The rows come from 4 hidden closed curves, with some noise, and rows from the same curve form a group. Each curve winds through 4 dimensions. The rows are also pushed far along 2 directions, which tell nothing about the answers.
In the rows, zero is written as 128.
Known rows, each followed by its group:
[129 118 129 124 137 135 123 126 126 130 135 127 121 117 138 133 142 142
 126] | D
[104 126 126 105 136 142 110 114 136 128 119 124 102 127 157 128 108 129
 135] | C
[146 141 115 136 118 117 151 127 109 145 124 127 133 142 104 118 135 128
 127] | C
[101 133 115 104 127 137 120  95 143 132 113 143 116 127 157 136 110 133
 143] | S
[112 148  94  93 105 120 161  87 124 147 102 161 108 156 148 143  73  99
 134] | C
[150 110 185 188 128 122  85 187 158 119 145 108 206  93  92  94 206 165
 127] | K
[138 107 147 144 125 125 120 145 147 119 140 133 152 102 125 134 160 142
 130] | D
[116 102 147 128 114 130 110 120 157 135 135 157 151 114 167 165 118 113
 118] | S
[123 124 105 105 120 128 144 101 119 153 133 155 111 129 162 162 107 118
 119] | S
[ 75 127 116  98 140 157 102  65 138 136 122 158 123 138 195 163  89 114
 132] | K
[121 106 176 181 141 142  76 147 141 126 153 131 210 104 132 126 184 143
 111] | K
[125 124 129 132 128 128 124 119 138 128 127 146 151 110 131 128 148 146
 137] | D
[119 137 106 115 129 133 127  98 131 134 120 130 121 131 136 128 127 142
 147] | C
[170 125 149 147 121 103 144 192 145  94 125  92 125 106  61  83 171 158
 146] | S
[132 122 151 153 128 129 116 145 126 132 132 120 162 132 114 111 139 124
 115] | D
[126 152  93  94 146 128 169 113 107  93 111 112  73 140 104 111 108 135
 151] | K
[133 157  90  80 101 105 173 120 129 132  88 125  65 153 111 110  75 116
 151] | K
[136 141 103  97 129 119 159 129 122 112 113 117  75 127 112 120 113 137
 148] | K
[146 122 141 155 130 123 128 145 116 141 144 131 160 116 110 116 163 144
 116] | D
[133 142  91  98 127 126 158 103 105 145 123 141  91 134 132 137 113 135
 135] | S
[149 169  90  93 136 112 184 146  95 101  97  74  38 157  63  65 101 141
 156] | D
[150 130 128 129 122 117 149 151 111 135 129 118 110 132 107 117 125 123
 116] | C
[185 116 164 177 127 107 134 206 113 127 151  93 154 111  64  90 188 147
 106] | C
[153 138 113 108 120 107 174 152 112 111 111 102  74 146  86 106  99 113
 134] | D
[138 151 103 116 133 124 150 120  97 144 121 119 102 143 112 110 122 136
 128] | S
[175 148 132 155 119  98 156 181 130 101 118  91 138 117  37  63 180 169
 156] | C
[116 114 145 138 119 129 108 123 156 131 127 152 164 115 148 141 138 129
 131] | S
[116 143 122 117 124 127 134 119 139 114 103 123 123 139 115 103 113 128
 149] | D
[143 134 117 117 122 118 151 137 109 140 125 121  99 140 120 122 110 119
 119] | C
[134 113 160 148 112 120  96 153 162 142 131 132 166 107 133 121 153 141
 128] | K
[112 137 128 129 132 134 122 115 133 118 117 131 144 133 128 116 126 128
 137] | K
[126 106 146 128 121 129 114 134 157 121 134 135 137 105 145 142 136 133
 129] | S

New rows. What belongs after each?
[117 134 137 140 125 129 120 122 135 127 121 136 163 133 126 119 128 123
 129] | K
[140 108 180 179 127 128  79 175 157 126 147 112 193  93 112 104 194 159
 124] | K
[114 115 124 130 133 145 108  98 115 163 145 141 135 136 172 161 120 116
 105] | C
[181 161 107 139 119  94 184 168  99 120 112  93 108 144  35  70 149 145
 142] | C
[150 147 118 135 123 112 148 147 129 113 118 108 130 124  78  88 159 158
 156] | C
[131 115 168 176 128 132  95 150 139 129 142 132 203 114 119 118 173 136
 116] | K
[137  95 169 162 117 124 105 150 155 135 149 147 184  99 139 150 161 129
 111] | S
[127 118 135 123 117 124 125 130 156 119 122 140 134 112 135 133 131 134
 141] | S
[ 99 133 106  94 139 147 115  88 120 145 122 130  87 144 175 145  91 120
 129] | C
[121 156  95 103 145 129 164 110 100 102 110 114  85 149 102 105 100 123
 145] | K
[120 102 157 144 136 143  96 136 135 134 147 122 142 129 157 147 126 108
 103] | D
[119 130 108  92 120 125 149 113 139 113 112 128  76 140 139 137  83 109
 141] | D
[102 116 134 131 130 144 102  93 140 147 134 166 168 113 174 154 138 134
 124] | D
[115 128 132 116 125 134 122 121 124 143 121 130 114 139 149 128  98 112
 119] | C
[ 91 130  99  75 106 137 130  71 144 160 107 171  89 146 200 176  53  95
 129] | K
[127 160  80  90 135 123 186 107  98 102 104 124  67 149  99 114  89 119
 148] | K
[143 123 125 142 120 124 133 124 113 155 142 141 148 132 129 141 139 123
 111] | C
[124  89 155 154 138 146  93 121 119 164 170 152 167 109 180 173 152 125
  87] | D
[123 137 116 124 120 127 129 111 138 130 119 139 137 126 130 126 134 139
 145] | C
[117 120 125 110 118 130 133 119 132 135 120 137 107 140 151 145  88 100
 119] | S
[129 108 165 156 130 134  96 151 132 145 145 125 163 119 140 129 144 122
 103] | C
[134 106 147 139 121 126 120 138 134 140 141 138 139 124 143 145 126 111
 107] | S
[135 122 157 163 144 132 104 157 132 109 142 107 168 109 102 100 178 156
 130] | K
[157 104 159 175 135 128 102 165 115 146 163 111 170 114 111 124 178 140
  98] | C
[ 93 141  91  87 148 147 146  73 109 115 118 143  89 145 161 149  82 114
 138] | K
[144 104 167 161 116 117 114 161 146 138 143 142 179 104 124 133 159 130
 111] | C
[119  95 157 144 121 138  88 125 153 156 152 157 168 102 180 170 144 125
 106] | K
[122 101 154 161 148 147 102 126 114 137 165 144 175 114 152 158 155 121
  96] | K
[129 133 147 155 132 126 119 147 132 114 128 120 168 124  99  99 154 138
 131] | K
[146 168  89  85  99  96 187 137 124 124  80 114  59 154  81  87  82 121
 157] | K
[110 113 131 132 145 147 116 107 109 138 146 145 138 131 164 160 120 108
 102] | K
[156 139 122 118 109  99 169 162 140 103 107 114 101 129  76  95 124 130
 148] | S
[139 156 106  97 104 103 160 140 147 117  91 113  87 134  94  91 106 138
 163] | K
[130 102 136 141 122 134 115 114 125 164 155 160 157 118 169 171 137 119
 102] | C
[113 123 142 125 135 140 102 130 139 129 125 116 126 123 144 121 125 134
 127] | C
[134 141 104 116 109 114 160 110 122 141 112 148 126 139 120 130 111 120
 136] | C
[139 148 107 111 123 111 165 131 130 107 106 123 105 124  88  98 132 150
 161] | D
[133 120 155 145 109 123 100 151 155 145 125 127 158 119 134 118 142 135
 126] | K
[159 122 164 161 110 109 113 183 158 123 130 110 165 100  89  92 179 157
 136] | K
[137 107 144 131 122 125 121 142 138 136 141 140 135 111 145 145 137 129
 115] | C
[101 104 137 112 113 139 111  97 142 162 133 179 140 127 202 183  91  93
 101] | C
[110 108 131 140 136 152  91  99 119 168 152 145 154 129 182 168 129 119
  99] | C
[ 97 141  94  76 107 126 154  75 140 139  96 172  98 145 170 152  62 101
 141] | C
[ 72 147  66  58 128 152 132  26 130 151 101 163  73 157 206 170  57 111
 153] | C
[166 142 124 145 135 114 146 162 107 129 139 103 129 118  77  93 177 167
 132] | S
[172 135 165 172 124 104 124 206 144  98 125  80 164 104  40  53 197 175
 149] | K
[ 84 141 104  96 135 146 125  76 132 124 109 146 111 143 164 140  86 115
 143] | K
